The rows are grouped in 3 different ways at once. Each group adds its own fixed numbers to the row, and there is some noise. The rows also spread widely along 8 directions, which tell nothing about the answers.
Some rows, each with its group in each grouping after it:
  -5    7  -93  -22  -99   78 -104   30 -169  127   74  120 -106   69  139   68   81   97  -41   13   69 -234  -55    0  -60  116   75   12   35 -> J_312 (0) dut
  81  -76    0  -72  -52  -50  -42  113  -77   23    6 -209 -229   47 -165  -18   29 -214   80   46 -199   98   54 -119  -45  -41  -55  -40 -166 -> J_213 (3) vopi
 -77 -115   59 -104  174   37 -170   10 -105  154   70  194 -101   96  -13 -169   19  -86  126  158  156  -84 -154  -86   19  -96   22   74  -75 -> J_312 (2) vopi
 116   65  -47 -259   87   40  108 -206  231 -394   32 -286 -245  -72 -126 -178  -17 -215  -21  -38  205  -76  -56   37  111  117 -197  386 -315 -> J_194 (3) dut
  69   12   52 -156  166   97  -22 -141 -221   80  -65 -105   74  -65  -40   32 -140   -7  -72  -95 -256   71  -51  -84   87  112  174  -32   32 -> J_194 (1) Muz
-103   96   43 -129    9   65  -70   11    1  -48   12   93  -45   77   42  -84  -85 -254  129  -64  122    8 -107  -84   92    0 -106  194 -130 -> J_869 (1) kuga
 126   41  -13 -169  -20  158  -48   25 -107  117   84 -122 -113   12  -22  122  -50  -92  -31 -136 -250  -22   71  -93  -48   70   64  -70  -36 -> J_213 (0) Muz
 -44   51   51  -21   21   31  -14 -142 -171   99   26   64 -135   11   38  -19  -21  -62   24  -19  -10   27  -24  -60   47  124  128   81  -41 -> J_869 (2) kuga
-236  161  -86  262 -352  -37    2  111   51   10   35   67   97  -19  258   22   82  257 -238   34  255   -3 -167   82   89 -126  -84   20   44 -> J_213 (3) dut
 -19    1   63   22    4  -10  -40   63  147    8   -4  -30  -84  109   -9  -82   73  -69   25   29   47  138  -51  -61  111  -98  -74    7 -139 -> J_312 (0) kuga
  24   25  -30 -163   31   87   39  -95 -231  -73   23  -28 -137  -76  -24   32  -40  -12  -28  -31   39 -246  -50  -27  -85  165   38  119   18 -> J_213 (1) vopi
-150  105  132   86   37   80   24 -265  -11    4  -53  -26   73 -115   27 -133  -99   62 -226   27  151  138 -119   53  245   38   69  102  -25 -> J_213 (1) kuga
 164  -68  143 -119  200  139   25  -49 -191  195   -5 -236  -29 -115 -187   84 -147  152 -162 -127 -370   37   79    0  -10   80  157 -147   98 -> J_213 (2) vopi
 -67   11  -34   81 -132  -58    8   53   19  -77  -19   -4 -227   54    5  -65  116  -71   50  107  135   96  -79  -80    8  -32  -69   91 -126 -> J_213 (3) kuga
 -11  107  -40   17 -112  -25   61  -17   43  -42   46  -87 -147   22   52    6   27 -103  -16  -39  -14   63  -51   -7   90   18  -42   16 -114 -> J_869 (3) Muz
 187 -218   80  -93  267  -29   69   37   86  -81  -75  -65 -317  -13 -229 -120   99   99  134  190   -2   99  -57 -121   31 -133 -100   59  -86 -> J_213 (3) kuga
-110  -45  -93  123  -95 -188 -174  170 -159  163  -61   92  -62  173   51  -15  167 -126  148  186  -71  202 -144 -179   62 -142   41  -95  -81 -> J_194 (1) Muz
 137  -64   34  111  124  101   62 -405  -85  131  101 -252 -303 -121 -153 -112   86  178 -276   91  -80   64   40   58  113  178  231  -21 -128 -> J_213 (0) Muz
 -48  105 -123 -156 -146   66    2   71  -29 -155   26   77 -125   -5  128   29  -42 -119   84  -38  129 -143 -137 -129  -51   -8 -113  169  -27 -> J_213 (3) Muz
 -51   19  -57  -74   56    6 -191  104  111  118  172    2 -319  204  -79 -168  156 -307  190   83  154   89   11 -121  -24  -46 -141  128 -307 -> J_194 (2) kuga
 -50  -42 -108  194 -147 -138  -60  244 -238  282  -82  127  -79  144   89  137  136  177   51  128 -133  134  -59 -158  -69  -73   80 -202   90 -> J_194 (3) kuga
-142   40 -155  190 -217 -197   73 -100   76 -176   23   53 -304   20   84 -148  242 -113   69  244  330   45 -169  -60  138  -16  -52  152 -209 -> J_869 (3) Muz
  15   -6   43 -122  200  157  -61  -45  -65  155  155  129 -220   70   -6  -56    8   12   73  -46  166 -157  -20  -14  -26  101  -26  118  -66 -> J_869 (1) kuga

New rows, each followed by its group in each grouping:
 113  -90   10 -248   60   37 -142  269  -42  134   88 -136 -197  115 -174   42  -36 -320  226  -78 -256   27   76 -167 -135  -81 -101  -36 -137 -> J_213 (2) vopi
-278   58 -124  211 -281  -78 -188   37 -303  252   56  250 -174  174  153  -10  176 -116   99  184  186   23  -56 -141  -25   54   82    4  -77 -> J_213 (1) kuga
 -31  -42 -130   73  -90  -60   29   65   -5   63   91  -60 -246   67  -47  -57  193   45   18  132  152  -44  -48  -12  -39  -19  -72   15 -136 -> J_194 (3) vopi
-217  -28   -1  169  -86  -71 -213   19  -85  134  -35  268   43   83  175 -138   71   34  -28  210  220   49 -254  -39  147 -123   64   28   20 -> J_312 (2) dut
 -41  -15   16  105  -29  -24   67  110  105  -11   28 -111  -24  -57  -22   17   58  193 -126   13   78   -9  -82   54   50  -89 -117  -72   24 -> J_213 (1) vopi
 -43  148   36  -71  -80  147   46 -361  -96  -48   -8 -107  -72  -59   22  -31  -85 -201 -174 -139   21  -14   12   15   71  309  147  159 -122 -> J_312 (0) kuga
 211  -40  169 -193  368  133    8   14   32  120  -75 -226   83  -78 -149   29 -179  166 -145 -137 -379  169  -19  -40  129  -61   97 -158   96 -> J_194 (2) Muz
  12   26   27  -64   46   24 -111   83 -135  204  -23  -24  -92  106  -24   26  -32  -58   45  -46 -141  139    9 -123  -23  -12   18  -54  -63 -> J_194 (3) kuga
 -49  -64  -54  228  -44 -142    6  294   73  229   36  -87   -4   89  -40   28  179  276  -50   78  -46  109  -71    9   30 -180  -84 -260    3 -> J_194 (1) vopi
-214  102 -149  194 -425 -177  -88  165  -58    5  -15   88  -50   80  209   50  179  -43    3  156  120   26 -114  -65  -14  -64  -45   14  -37 -> J_213 (2) dut
 -93 -101 -208  363 -377 -282  -68  258 -157  245   12   18 -244  170   48   69  358    5   68  319  -59  115   -2 -137  -93 -128   51 -236  -73 -> J_213 (0) vopi
  64  -45   72   58   82  116   20 -118  -35  161  132 -242 -179  -79 -141  -78   -7  128 -225  -52  -67   15   78   71   19   61   71  -91  -94 -> J_213 (3) vopi
 234  -85   34 -188  112   97  -68   26 -219  183   30 -112 -312   86 -200   90   12 -117  129  -16 -372   44  143 -164 -141  115  118  -74  -83 -> J_213 (0) kuga
 -74   94  -52  126 -383 -163  -11   75  -70 -130 -188 -202   62   -7   73   92   -1 -166  -77   29 -241  257  -65  -95  107  -60   -5  -47  -73 -> J_213 (3) dut
 -66   60   74  -59   55   53 -157   28   26  134   42   -8  -21   77   39  -91  -58 -235   62  -13 -113  200  -91 -106  131 -109  -28  -19 -129 -> J_869 (2) Muz
 100  -42  -82  -15  -94  -50   35  149   85 -123    0  -63 -192   29  -16   34  151   54   42  117   33  -77  -76  -38  -23  -79 -157   67  -55 -> J_213 (0) dut
 108    2   39 -174   63  120  -40   59  -85   26   -2  -69  -81  -14  -43   55 -120   30  -30  -91 -147  -54  -17  -23  -25   -2  -39   22   10 -> J_213 (3) dut
-131   31   14  126  -57  -96 -105   33  -82  139  -94   16   -2  112   15  -54   73  -83   18   86  -22  253  -81 -116  146  -53   34  -48  -82 -> J_194 (1) kuga
 -75  101   57   -7   24   66  -70 -169  -17  100   86  -12 -164   48    0 -130  -17 -178    7  -26  101   76  -21   -8  103  100   53  117 -144 -> J_869 (2) kuga
 141   24    8  -88   49   81  115  138   67   57   56 -167  -33  -18  -29  124  -35  119  -49 -179 -190  -84   23   25  -13   -8  -79  -85   33 -> J_869 (0) vopi
 -14  -80   21  138   41   20  -55 -174 -325  313   37  150 -212   21   -6   -6  136  240  -82  125    3  -28   -9    0  -43  201  288  -94  109 -> J_312 (2) kuga
  44  -67   58  168  -17 -125  155   -8   12 -107 -210  -35   21  -91    7   41   44  353 -133   74  -58  150 -162   -7  131  -46   71 -107  156 -> J_312 (3) kuga
 192  -69  -73  -83   42  -40  219  -18  -73 -133  -21 -205 -203 -109 -126   91   68  249  -61   19  -77 -150   -5   13  -80  116   17   29   35 -> J_194 (3) vopi
  28  -67  127  -94  193   28  -78  172 -130  250   -8   63   62   40    7   34 -108   91   83  -35 -205   12 -113  -77   12 -144   33 -124  140 -> J_869 (2) vopi
  39  -22   81  -37  131  105    7 -115    7   79   84  -55 -164  -14  -80  -31    4   61  -69  -45   18   -7   -6   36   12  136   60    4  -43 -> J_312 (2) kuga
 152  -53   58   84   36  -57    2  153   64  166  -57 -178  -52   67  -59   78   34   42   -3  -38 -419  275    2 -108  105 -171   59 -271   -8 -> J_869 (0) Muz
  -4   -4   19 -142   71   69  -94  101  -54  105   86   99 -197   74  -25  -36   23  -44  127   25   81  -51  -22 -102  -88   -5  -66   86  -34 -> J_213 (2) kuga
 -17  -53   93   85  176   88   31 -200 -155  137   -1   66 -123  -94  -46  -77   20  344 -153  106  129  -46  -80   39   55   93  135   22   92 -> J_213 (1) kuga
  96 -194  131  181  250   26   39   26   27  253   10 -158  -47  -70 -199  -45   78  455 -208  102 -128  110  -32   57  104 -141   67 -265   90 -> J_213 (1) vopi
-159  133  -22   68 -225  -70   56   54  -99  -24  -83   32  107  -21  161   60  -70  -28  -62  -64  -14   22 -153  -24   95  -54   -8   15   37 -> J_869 (3) vopi
-109   56  -17  123 -190  -73   93 -212 -158  -97  -83    8   11  -83  120  -22   43   76 -154   77  101  -77 -159   13   99  113  143   64   46 -> J_312 (0) vopi
  16   95  -84  -73 -208   29  -56  429  118   72   91  -60 -195  160   -5  121   62 -170  155 -130  -90   53   57 -129 -163 -135 -239  -88 -107 -> J_213 (3) kuga
  57   12   11 -241  241  108    8    6   -2   26   57  109 -144   -9   -3  -13   -9  141   64  -16  177 -178  -85  -42  -71   44  -52  176   53 -> J_194 (2) kuga
 -11  139  -70 -273 -134  185 -158  -38 -209    6   52   29  -42   99  126   66 -137 -323   25 -188  -81 -207   -3  -89  -73  218   28  140  -83 -> J_312 (0) dut
-109  197 -184    8 -309  101  -97   75  -76  134  199   25 -183   87  191   96   95  -98  -33  -83   86 -132   18  -38 -119   80  -27   -2  -95 -> J_213 (0) Muz
  85 -126   27   72  264  -15   96  -90    8   39  -25  -24 -120  -89  -68  -66   80  398 -143  166   62   30 -138   -1  141  -87   88  -21   87 -> J_194 (3) Muz
  53   87  106 -102   30  204  -36 -128  -69  115   48 -124  -48  -20  -48   24 -163  -75 -150 -265 -147   59   59   15   35  187   99  -33  -46 -> J_312 (3) kuga
 -90  112  -19  -21 -133   31   53   60  -43  -69  -51  107   81   17  125  101  -33   48  -28 -142   98  -67  -98  -20   25   74  -34   45   87 -> J_312 (1) kuga
  -1   38   45 -188  -29   83  -72  -71 -314   58  -24  -49  -52  -18  -30   25 -133 -224   29  -50 -162  -31    3 -104  -36  140  128   87  -20 -> J_213 (2) vopi
 -69   53 -162   52 -130  -88  -42   92  146    1  133  -81 -278  138   20  -97  206 -169   59  117  198   95  -54  -76   23  -70 -146   55 -276 -> J_194 (3) Muz
-180   74  -61  101 -187   -5  -65  178   73  100  122   30    5  112   73   -2   89  -34  -38  -73  207  -29  -81    0    1  -49 -130  -58  -86 -> J_312 (1) vopi
  45  107  103 -123   73  243  -95 -109  -77  221  138 -186 -136  -14 -107   10 -137  -42 -148 -246 -163   35  164   34  -19  184   86  -40  -85 -> J_213 (2) kuga
 -22    0    7 -117  111  114 -136    6  -22  145  140  147 -190   85   33 -124  -16  -26   40   45  162 -132  -97   -3   28  -46  -67  144  -99 -> J_869 (3) dut
 -81  -36   40   25   46  -53   20   74  127  -36  -17  104 -132   44   29 -125   48   49   68  104  199  104 -154  -62  146 -178 -145  109  -60 -> J_869 (3) kuga
  19  109   53 -174  195  167   79 -142   53  -40   62   -8  -78  -99   -2  -51  -68  211 -123  -94  223 -136  -59   72   45  133  -25  212   37 -> J_194 (2) kuga
-104   88 -128   98 -181 -177   51  126  190 -156   14  -35 -199   84   47  -57  254  -48   74  128  288   55 -112  -46   16  -45 -179  107 -152 -> J_194 (2) kuga
  22 -246  -17  109   86 -164  -40  339   39   76  -15   81 -123  110  -75   -8  218  198  140  199   35   -8 -150  -87  -19 -246 -116 -181   43 -> J_312 (1) vopi
  38   40  -11   54    5    8   63   60    9  147   82   13 -179   21   -7   95   99  204    9  -32  -14  -66   16    7  -39   48    0  -48   48 -> J_869 (2) kuga
  25   14  -45  -70  -45   74 -129   89 -233  257   66   24 -133   58   19  128   17  -32   26  -24 -221  -16   21 -122 -118   43  141 -147   46 -> J_213 (2) Muz
 -93  205  -81  -38 -153  184   -6 -147  -16   29  178  -14  -84  -19  133   25  -58  -25 -190 -214  178 -157  -35   61   18  211   35   66  -45 -> J_312 (3) Muz
 205 -236   84  -36  214  -33  100   93  -49    6  -89 -139  -91  -49 -216   67   54  242    9   11 -224  -13  -77  -39   18  -26   46 -178   94 -> J_312 (1) vopi
 -80  -17  128  138  136   23  -15  -53  -71  267   12  -27   86  -54   -7  -80  -53  217 -163   25  -75  129  -93   54  192  -94  123 -131   76 -> J_869 (2) vopi
-307  238 -112   56 -450 -100 -191  289 -146  117  -79   73  247  182  307   95  -52 -392   54  -72  -96  149 -105 -179   22 -139  -86  -42  -79 -> J_194 (0) vopi
 -91  -22   71  157   71   26  -28   -6   81  107   -7   31   20  -44   52 -119   23  253 -198  111  143  134 -171   18  190 -199    6  -58   43 -> J_213 (3) Muz
  93  -87   51  -85  128  -24  -24  337  138  132   70  -72 -118  103 -101    3   30   -7  161  -40 -137   27  -28  -79  -30 -219 -198 -128  -55 -> J_869 (2) vopi
 184  -45   78 -145  164  129   56 -185   52   -6   68 -243 -290   -9 -230  -66  -12 -105  -51 -132 -105   46   84    6    8  190   29   22 -181 -> J_312 (3) kuga
 -65    0   34   32   29    0 -162   80 -120  196  -21   14   65   93   68  -63  -60   18  -73   35 -104  150  -82  -72  117 -125   28  -55  -39 -> J_194 (3) dut
-303  191 -144  109 -405 -114 -218   55 -230   68   -8  212    0  175  268  -11   67 -352  104   74  135   13 -129 -112   67   14  -14  121 -138 -> J_869 (1) dut
 -57   -3  -17  122 -111 -142  -28   96 -100   28 -117  103   12   17  105   37   62  155    9  146  -44   53 -189  -63  129 -110   50  -15   95 -> J_869 (2) dut
 108  -68   37 -206  291  150   -9   87   15  131  150  -50 -133    9 -127  -42  -50  148  -17  -64   56 -158   -9    8  -88  -63  -86   52  -32 -> J_194 (3) vopi
